The rows of a group lie close to one hidden flat surface of 13 dimensions, which may be shifted away from zero. Surfaces can cross.
In the rows, zero is written as 128.
Some rows, each with its group after it:
[ 92 102 184 103 127 124 118 127 109 130 123 128 116 100 146 185 101 157
 115 125 123 150  70 143 155 147 127]
J740
[174 101 167 123 129 104 120 112 141 128 114 143 135 161 146 146 110 130
 121 139 101  85  91 103 122 162 157]
J88
[ 99  98 115  96 202 125 134 137 103 196 159 157 100 185  41 183 147 123
 138 124  91 121  55 198 136  83 112]
J398
[150  94  81 120 107 152 132 148 142 112 110 113 139 159 125  42  38 168
 201 112  98 123  81 118  99  74 118]
J740
[113 132  86 135 133 138  89 105 149 174 145  95 115 100 112 121 119 147
 133 130 152 147 162 133 174 105  86]
J598
[ 63  92 135 149 123 114 102 184 157  95 118 103 114 141  71 145 117 111
 112 146 124  93 115 153 125 138  75]
J740
[116 147 150  87 112 109 123 138 162 125 102 192 174 144 100 101 119 138
 158  61  89 173 136 146 131  61 121]
J88
[142 129 105 139 176 150 155 120 104 110 136 101 120 146  89 114 186 137
 138 174 134 118 126  53 103 139  89]
J88
[102 132 112 136  90 111  95 140 179 119 150 158 184 141 117 152 178 101
  97 121 118 133 160  86 130 147 136]
J398
[112 109  62 155 122 171 105 124 132 136 179  69  95 134 150 139 119 133
 131 179 194  64 117 156 114 193 161]
J88
[131 121 164 136 103  89  98  66 114 171 166 127 205 111  81 134 129 196
 113 152 188 145 140  81 122 117  58]
J88
[125  95 116 144 117 121  90 104 134 140 146  86 112 118 140 146  97 136
 107 125 167 129 112 121 135 142 122]
J457
[ 73 117 170  87 102  86 127 110  91 120 159 124 125  80 141 178 102 105
  75  55 147 206 117 142 149 101 138]
J457
[142 142 113  95 167 157 130 129 144 133 105 131  96 131 105 113 157  81
 154 110 128 121 138 138 159  93 135]
J398
[175 102 170 122  88 137  82 106 143 171 126 165 182 139 109 141 117 135
 134  86 168 117  98 154 118 131 121]
J398
[ 40 112 121 145 161 121 156 190 113  53  90  87 108 136 177 123 109 177
 137 191 103 157 155 132 139 184  91]
J740
[238  94  50 173 131 165 151 149 113 139  93 146 120 139 193 106  94 118
 142 117  81 137 147 122 149 132 142]
J598
[111 142 160  95 125 125 157  99  72 134 174 116 124 119  92 133 113 143
 131 125 149 141  74 104  99  97 127]
J598
[129 140 129 130 159 175 159 153  93  74  79 137 100 112 118 101 175 106
 142 106 105 152 109 112 131 114  97]
J88
[142 128 159 109 162 144 154 117 109 151 108 130 108 100 110 149 120 138
 136 139 126 146 113 128 159  97 104]
J457
[201 128 155 122 105  86 162 136 113 175 125 124 119 113  67 182  65 124
  72 113  72 158  87  65 120  80  46]
J598
[181  99  87 138 126 143 145 159 131  80  89 140 139 169 173  93 130 112
 147 130  49 121 114  79 121 154 152]
J598
[ 98 126 150  97 121 134 101 135 159 104 125 183 207 149  78 143 201  99
 135 105 134 131 146 124 115 128 114]
J398
[143 151 145 160 111 101 130  82  56 158 153 140 111  52 129 110 121 133
  90  88 105 192 122 110 155  67 102]
J598
[168 102 190  67  95 112 114 111 130 158  86 172 196 122 139 138  72 188
 145  79  86 192  84  94 157 100  91]
J457
[111 124 127 119 103 134  58 104 134 105 100 120 119 123 145  72 130 114
 141  65 102 114  92 146 128 117 146]
J598
[102 124 139  84 120  94  91 106 172 190 165 156 186 174  60 125 127 134
 160 106 137 104 122 154 111  76 138]
J88
[214 119 186 121  98 110 146 143 155 129  57 141 139 111 132 125  65 148
 120 108  89 140 105  73 149 104  76]
J598
[150 124 136 126 103 110 133 116 116 122 132 133 146 121 194 136  93 142
 118 107 134 155 134 124 122 160 167]
J740
[ 82 109 135 125 122  97  66 160 141  80  82 141 123 165 117 114 183  63
 105  71  59 140 120 138 133 149 116]
J598
[ 88 123 134 141  95 189  91 112 122  92 160 107 107 102 131 102 129 120
 158 147 200  32  80 174 101 150 178]
J398
[ 15 166 155  97 138 132 110 154 152 105 111 101  91  77 108 149 155 126
 113 107 167 159 169 195 159 123 101]
J457
[121 151  94 134 156 149 170 150 154  92  91 107 113  88 158 108 145 131
 147 163 137 160 218 104 180 110 111]
J598
[ 68 101 140 138 118 127 112 139  93  67 146  76 135 143 162 127 134 149
 120 159 151 108 104 112  83 215 126]
J398
[170 121 152 147 124  94  40  75 194 155 106  67  80 114 132 141 139 106
  41  72 166 127 125  88 139 143 109]
J88
[143 124 123 122 163 109 124 107 167 126 116  99 152 149 115 141 165 152
 108 173 121 130 147  34 133 148  94]
J88
[161 141 140 152 151 105 144 125 105 122 113 104 125 151 139 109 146 132
 126 174 106 111 161  87 112 167 119]
J740
[ 55 106  89 163 109 163 121 166 134 104 166 162 128 126 110 150 135 118
 139 127 162 104 117 230 108 128 159]
J398
[107 107 153 110 137 151  97 122 127 129  69 104 140 120 163 108 107 214
 153 134 136 164 122 126 153 157  76]
J740
[166 126 122 159 106 128 132 134 132 119 123 178 151 117 121 110 144  98
 113  98 100 135 146 128 124 100 138]
J398
[145 127 145 153 124 134 151 122 128 115 123 116 134 108 142 107  96 158
 162 165 183 114 157 144 135 112 131]
J398
[107 108 105 135 132 166 116 145 125 102 106 144 104 105 154 121 128 119
 125 100  88 147  93 153 153 124 132]
J398
[123 187 179 135 157 153 151 136 128 129  95 124  85 116  89  76 148 142
 179 160 181  79 152 190 119 109 104]
J457
[106 103 111 121 126 133 116 133 130 136 144 121 167 160  93 115 111 187
 151 141 121 128  87 108  91 120  88]
J740
[103 112 130 113 117 158 120 129 117 114 117 139 129  98 161 150 127 164
 115 112 118 164  94 130 137 144 123]
J88
[ 87 146 107  95 170 140 149 134 145 151 132 146 122 126  85 141 159 148
 137 133 100 169 131 117 144  76  96]
J457
[117 128 126 127 123 105 137 137 153 141 137 143 160 133 110 146 126 141
 121 121 157 155 173 146 130 107 105]
J598
[173  90  95 142 173 140 181 162  57 128 126 169 144 161 135 180 159  84
 120 136  87 170 141 127 140 151 130]
J598
[104  96 168 105 111  95  93 185 116 107  99 200 186 206  56 135 160  85
 133  49 108 150 119 223  85 127  88]
J88
[180  78 160 152 163 103 182 134  80 124 139 161 153 174 113 190 136 113
 126 147 151 138 137 141 108 161 140]
J457
[123 124  88 154 151 128 134 172 152 101 111 104 125 176 124 117 164 102
 129 168 138 104 189 132 115 186 116]
J740
[ 85 133 108 113  91 103  63 102 202 148 143  86 145 155 116  85  90 176
 123 117 121 109 107  86  99 109 113]
J88
[ 96 104 138 106 145  69  77 143 208 131 125 123 193 216  85 159 172 114
 118 134 174 121 187 131 100 168 107]
J88
[190 120 150 141  92 113  80  93 120 160 113 130 137 114  98  84 100 106
 127  38 146 138 114 153 136  62 116]
J457
[ 51 151 123 110 160 115 104 129 144 155 156 120 102 146  62 168 188 110
 101 132 111 116 115 165 132 116 115]
J457
[106 129  94 108 114 135 141 154 149 121 145 127 142 145 103 136 108 135
 128 103 130 155 121 127  96 111 119]
J598
[136 153  94  84 152 126 109 105 159 162 112 116 115 130 171 137 152 107
 113  99  95 152 152 108 163 133 167]
J740
[166 146 143 168 126  91 161 102  76 154 153 177 154 145  74  91 131 154
 110 120  89 154 113  96  84  82  82]
J740
[129 127 212  98  93  93  92 109 157 127 102 125 163 114  71 140 120 110
 127 101 153 104 119 116 151  99  93]
J740
[102 109  85 118 137 137 120 120 131 144 176  95 102 153 112 158 127 111
 114 132 159 103 100 159 100 138 144]
J457
[162 115 134 183 140 155 131 144 114 132  96 129  40  95 151 136 109 119
 104 115 104 114  97 189 154 137 122]
J740
[ 88 102 125 171 161 136 132 188 129  67  60 158 114 124 114 112 170 120
 131 166  50 136 145 135 173 118  71]
J398
[114 111 162 103 149 124 164 127  83 123 155 142 114 102 151 187 122 108
 118  97 179 164 104 173 130 128 185]
J457
[130 149  59 101 153 136 156 114 131  98 143  99 149 164 134  76 157 128
 143 146  94 150 150  20  95 127 126]
J398
[ 74 141  85 153  59  83 107 131 128 153 201 145 141 109 120 134  93 137
  86 112  84 140 114 138 104 110 133]
J88
[ 98 143 105  82 119 139 140 107 119 175 183 138 103 107 137 176  82 163
 111 112 107 140  43 142 117 109 164]
J457
[ 64 112 116 176 102  91 127 145 170 143 163 135 104  76 167 213  85 145
  72 180 137 132 158 168 173 145 147]
J398
[107  92 105 151 160 154 186 177 183 102 124 175 122 117  76 189 144 158
 112 212  64 112  85  83 159  94  89]
J740
[ 82 109 126 183  83 107 111 147 130  94 137 136 138 108 164 146 115 141
  83 138 123 141 144 137 123 166 124]
J398
[106 101 111 191 144  91 157 163 114 160 159 136  84 137 117 172  92 144
 100 177 106 117 120 180 137 125 125]
J398
[145 109 132 100 143 145 144 117  94 136 154 149 149 148 114 137 125 143
 145 115 123 134  76 122 102 116 147]
J598
[104 159  73  79 138 152 138 130 175 141 150 100  79 133  74 115 117 111
 134 126  79 103  77  87 116  52 126]
J598
[173 131 108 159  87 136  99 116 150 151 100 129 104  89 170 102  78 136
 111  86 117 133 128 129 164 109 125]
J88
[106 128 143 141  63 107  78 168 168 137  85 159 153 109 157 145  91 175
  93  73  99 188 148 175 141 151  68]
J457
[121  87 159  50 191 145 132 150 163 127  78 124  81 135 106 183 109  86
 166 138  49  91  44 118 212  87 151]
J740
[121 138  95 144  97 132 132 125 167 119 142 120 156 138 167  75 106 176
 150 142 150 121 158 114  97 134 155]
J457
[167 122 115 131 114 145 103  98 160 153 125 111 126 127 136  94  97 159
 143 118 125 106 106  96 128 109 131]
J88
[149 130 119 124 138 137  61 111 127 175  97  92 113 150 139  89 138 158
 135  97 105 134 122 126 140 153  85]
J740
[107 133 148 146 122  80 117 127 152 132 141 146 152 152 102 137 146 112
 112 135 124 120 151 139 118 126 128]
J598
[145  82 151  73 124 130 112 138 158 108  99 181 197 182 179 151 125 115
 162  80 131 150 128 153 134 162 198]
J457

New rows. What belongs after each?
[ 58 115 162 173  96 155  87 152  81  45 120 140 137 109  82  52 158 121
 156 102 160 100  97 193  80 126  84]
J398
[128 162 147 145 138 130 171 111  80 135 153 138 112  86  86 120 161  90
 141 158 149 103 164 138 150  87 126]
J88
[ 78 153  89 128 104  86 108  98 190 174 191 105 175 119  99 122 122 157
 131 163 175 125 207 111 133  94 124]
J88
[183 156 109 206  99 104 148 173 124 102 104 139  95 122 123  50 116  48
 150 161  82  65 202 159 134 106 129]
J88
[149  94 134  98 147 167  84 112 152 151  98 105 120 124 140 168 140 142
 128 120 173 125 106 136 164 154 116]
J88
[190 134 110 168 100 128 117  82 128 146 140 106 114 109 130  94  98 130
 119 116 163 101 118 109 104 114 134]
J88
[117 130 128 142 125 146 133 141  78  60  90 154 128 118 132  63 172 102
 128  79  65 163 108 103 119 107 104]
J398
[132 128  90 136 105 145 118 132  86 137 137  86  78  83 114 118 103  89
 104  77 130 159 117 157 142 100  86]
J598
[112 123 216  87 139  83  95 138  94 125  91 105 101 149  94 131 127  58
 140  79 134 108 113 193 143 134 129]
J740
[ 80 122  98 116 124 149 101 111 129 152 161 113 109  85 153 170 118 168
  98 159  87 130  78  96 171 128 118]
J88
[103 104 145  89 177 138 108 118 151 123 100 171 165 177 122 128 193 135
 164 142  97 112 118 119 157 131 163]
J598
[172 116 135 101 117 111 136 154 135 135  94 141 124 132 120 136  95  84
 124  83  80 150 125 126 162 101 112]
J457
[101 153  72  98 149 172 150 147 172 122 156 151 134 142 126 161 171 108
 133 125 156 144 164 141 122 127 170]
J740
[129 135 120 168  74 121  94 124 139 101 118 127 163 107 132  62 117 156
 116 111 130 150 157  95 112 116  78]
J398
[144 124 141 113 147 127 122 111 123 152 115 119 112 134 129 113 115 142
 141 134  80 120  94  94 143 113 120]
J740
[143 135 165 110 154 123 126 110 142 155 115 183 133 139 134 151 159 127
 132 129  94 106 100 149 144 114 187]
J457
[123 135 140 146  94 105 124 123 145 128 134 150 127 117 179 122 107 135
 110 105 131 137 134 147 125 138 176]
J457
[127 122 156 158 167  92 142 131 101 141 122 107 116 160  72 113 131 134
 146 193 108  95 135 115 125 117  80]
J398
[174 139  79 127 151 154 141 118 167 123  99 174 119 106 157  94 142  84
 152  66 119 175 174 157 165  62 188]
J457
[109 154 197  70 116 151  98 123 152 150  87 179 128 126 161 134 112 150
 161  86 122 101  78 212 140 145 188]
J457
[204  83 130 184 143 128 136 101  90 159 137 196 144 121 119 162 143 119
  97  49 182 198 135 199 116  94 131]
J457
[104 119 127 100 186 151 121 117 104 142  99  67 117 111  95 129 165 142
 156 195 136 131 160  86 195 127  53]
J598
[133 126 153 142 146  84 104 110 129 173 130 107 121 135  94 150 154 118
 106 176 102  95 138  92 163 122  97]
J598
[ 96  96 108 145 137 151  89 185 148  87  84 128  99 142 133 136 160  76
 117 106 109 109 137 191 149 162 116]
J398
[188  93  66 140 134 154 121 142 120  97 112  93 124 202 184 102 135 109
 139 138  90  98 105  70  94 192 153]
J398
[146 133 159 164  79  99 126 127 107 130 144 135 143 134 136 103  79 130
 146 152 122  79 131 139 115 140 153]
J88
[125  70 109 150 181 121 109 135 135 114 105  99 117 136  99 173 168  79
 104 108 176 164 176 150 173 124  91]
J457
[ 91 116 159 115 104 124 105 149  97  77  97  83 126 103 145 114 109 118
 133  93 168 144 134 153 126 162  88]
J598
[110 149 124 119 147  99 137 128 150 133 135  95 122 137  68 122 141 122
 115 172  99 115 141  70 130 106  85]
J598
[112 130 117 114 117 152 113 113 144 146 140 122 135 109 121 104 106 166
 160 153 109 110 105 110 151 112 120]
J88
[137 126 120 113 139 139 127 115 141 142 142 142 155 152 101 132 149 135
 144 110 167 138 143 127 114 109 127]
J88
[146 147 137  91 136 121 130 127 115 117 118 129 155 154  94 109 166  86
 147  73 154 152 153 122 102 114 119]
J398
[ 88 143 107 121 136 125 119 109 127 153 170 107 107  97 109 150 146 132
 107 149 131 123 120 117 140 108 134]
J88
[130 138 143 113 100 127 111  98 165 124 106 113 100  90 175 108  78 147
 117  92 119 141 110 113 143 109 161]
J88
[112 129 140  93 128 139 127  99 129 112 138 127 133 132 132 115 119 162
 136  96 136 153  72 102  91 116 146]
J88
[ 85 131  61  99 119 179 128 137 202 133 168 133 185 126 131 133 124 184
 170 147 198 133 159 148 126 112 155]
J398
[133 148 134 147 144 144  80 113 199 138  70 130  80  97 163 109 146 121
 121 116 112 107 154 162 189 119 147]
J457
[107 101 121 135 131 143 115 142 165 138 125 145 138 132 115 182 148 142
 103 149 129 124 112 122 133 152 104]
J740
[ 94 100  98 147  96 131  80 133 129 167 172 110 119 117 141 183 123 126
  88 120 155 122 115 177 141 165 141]
J88
[151 140 131 138 159 160 136 114 150 157 116 222 115 127 163 157 165 133
 126  90 137 139 118 221 138 123 206]
J457
[110 120 118 105 158 112 149 118 156 124 149 131 189 183 104 129 147 175
 150 199 116 112 129  36 101 137 119]
J88
[142 135 177 157  93 133 131 131  68  94 109 143 153 108 108  71 118 146
 139 110 130 142 126 128  93 114  71]
J88
[ 96 143  71 115 111 120 134 165 160 151 145 191 143 135 109 110 115 110
 147 106  52 137 136 158 137  59 150]
J88
[ 86 122  69 123 158 106 189 146 117 140 183 155 144 151 133 178 126 145
 106 122 121 198 158 140 105 112 152]
J398
[214 126 138 134  98 154 125  98 134 150  83 154 135  86 141  56  54 178
 169  71  98 155  87 108 152  48 101]
J740
[136 113 161 130 168 125 123  70 138 103 120 138 168 126 164 113 161 161
 150 155 182 131 155  92 150 122 175]
J457
[130 119  64  98 210 155 146 162  94 106 115  78  65 219  93 105 176  49
 157 121  90 103 113 146  94 148 144]
J398
[143 131 142 167  96 147 165 125 108  87 122 183 151  75 169 103 114 147
 145 114 155 155 137 148 126 101 163]
J398
[ 99 100  85  95 176 164 103 102 160 142 142  86  84 134 120 156 153 125
 137 138 152 113 110 131 167 116 159]
J457
[129  94 113 129 152 154 121 180 160  89  65 125 150 154 138 111 150 121
 163 145 140 125 168 144 146 157  97]
J398
[151 122 104 110 142 149 129 140 150 143 105 141 143 135 135 116 111 161
 146 127 113 148 130 130 139 110 111]
J457
[146 150 134  68 154 159 126  92 134 163  91 151 142 108 170 117 134 186
 141  92  81 196 119  88 181  96 124]
J740
[ 81 106 142 124 127 125  96 141 112 132 116 130 118 134 151 173 143 171
  97 111 126 168 121 166 133 181 102]
J740
[108 140 163 134 157 110 162 126 114 124 130 137 129 108  98 129 132 135
 140 168 130 130 153 123 143  93 112]
J398
[ 74 125 100 165 150 145 128 171 120  96 126  74  92 160  74  82 136 147
 150 187 141  80 125 151  96 137  61]
J740
[118 116 131 133 122 127 121 116  91 101 129 123 151 140 134  89 137 126
 140 107 127 139 121 125 102 134 131]
J598
[104 152 124 117 132 113 100 107 134 147 142 117 101 127  76 114 155 109
 103 105  90 121  95 104 126  80 104]
J88
[121 118  92 136 133 141 133 141 101 137 145  61  59 100 140 169 107  80
 100 123 155 118 120 170 145 151 135]
J598
[149 126 147 129  97 109 141 115 129 142 142 123 170 127 112 104  81 175
 142 128 155 133 116  93  86 110 100]
J598
[141 178 111  69 206 162 180 101  69 128 120 100  89 165 138  41 152 124
 221 140 126 124 139 129 114 100 178]
J740
[ 98 114 125 118 126 136  47  87 140 168 160  68 132 142  70 142 164 139
  91 104 202 119 109 131 101 141  75]
J88
[165 130  71 130 105 147  94 142 155 113 113 127 127 157 137 102 160  51
 122  73 126 105 143 135 113 146 156]
J398
[179 101 170  97 131 149 114 116  91 159 106 141 103 128 122 162 110 105
 120  74 115 125  45 160 146 123 137]
J598
[ 47 117 100  84 147 184 104 145 104 125 144 114 142 137  82 120 158 161
 157 130 130 129  79 146 116 130  84]
J88
[129 100  69 150 117 153  91 149 128 160 143 134 149 151  93 124 138 151
 124 163  77 116 112 108 130 140  61]
J88
[135  85 151 159 119 112  81 147 135 150 121 124 134 157  91 134 109 120
 132 130 173  88 125 218 115 148 103]
J398
[133 168 134 100 121 137 131 130 170 141 119 122 103 117  73  95 116 100
 143  90 154 117 138 153 118  52 116]
J598
[ 76 189 131 119 185 119 132  79 113 139 142 117  96  85  81  86 201 101
 141 167  99 116 166  89 179  51 126]
J598
[139 113 136 136 113 119  93 101 139 145 142  95 111 148 133 129 102 129
 116 139 131  76  88 110 105 158 151]
J88
[189 124 130 201 103  86 108 122 121 144  95  88 120 122 114  85 101 119
 111 162 112 103 187  84 145 129  48]
J598
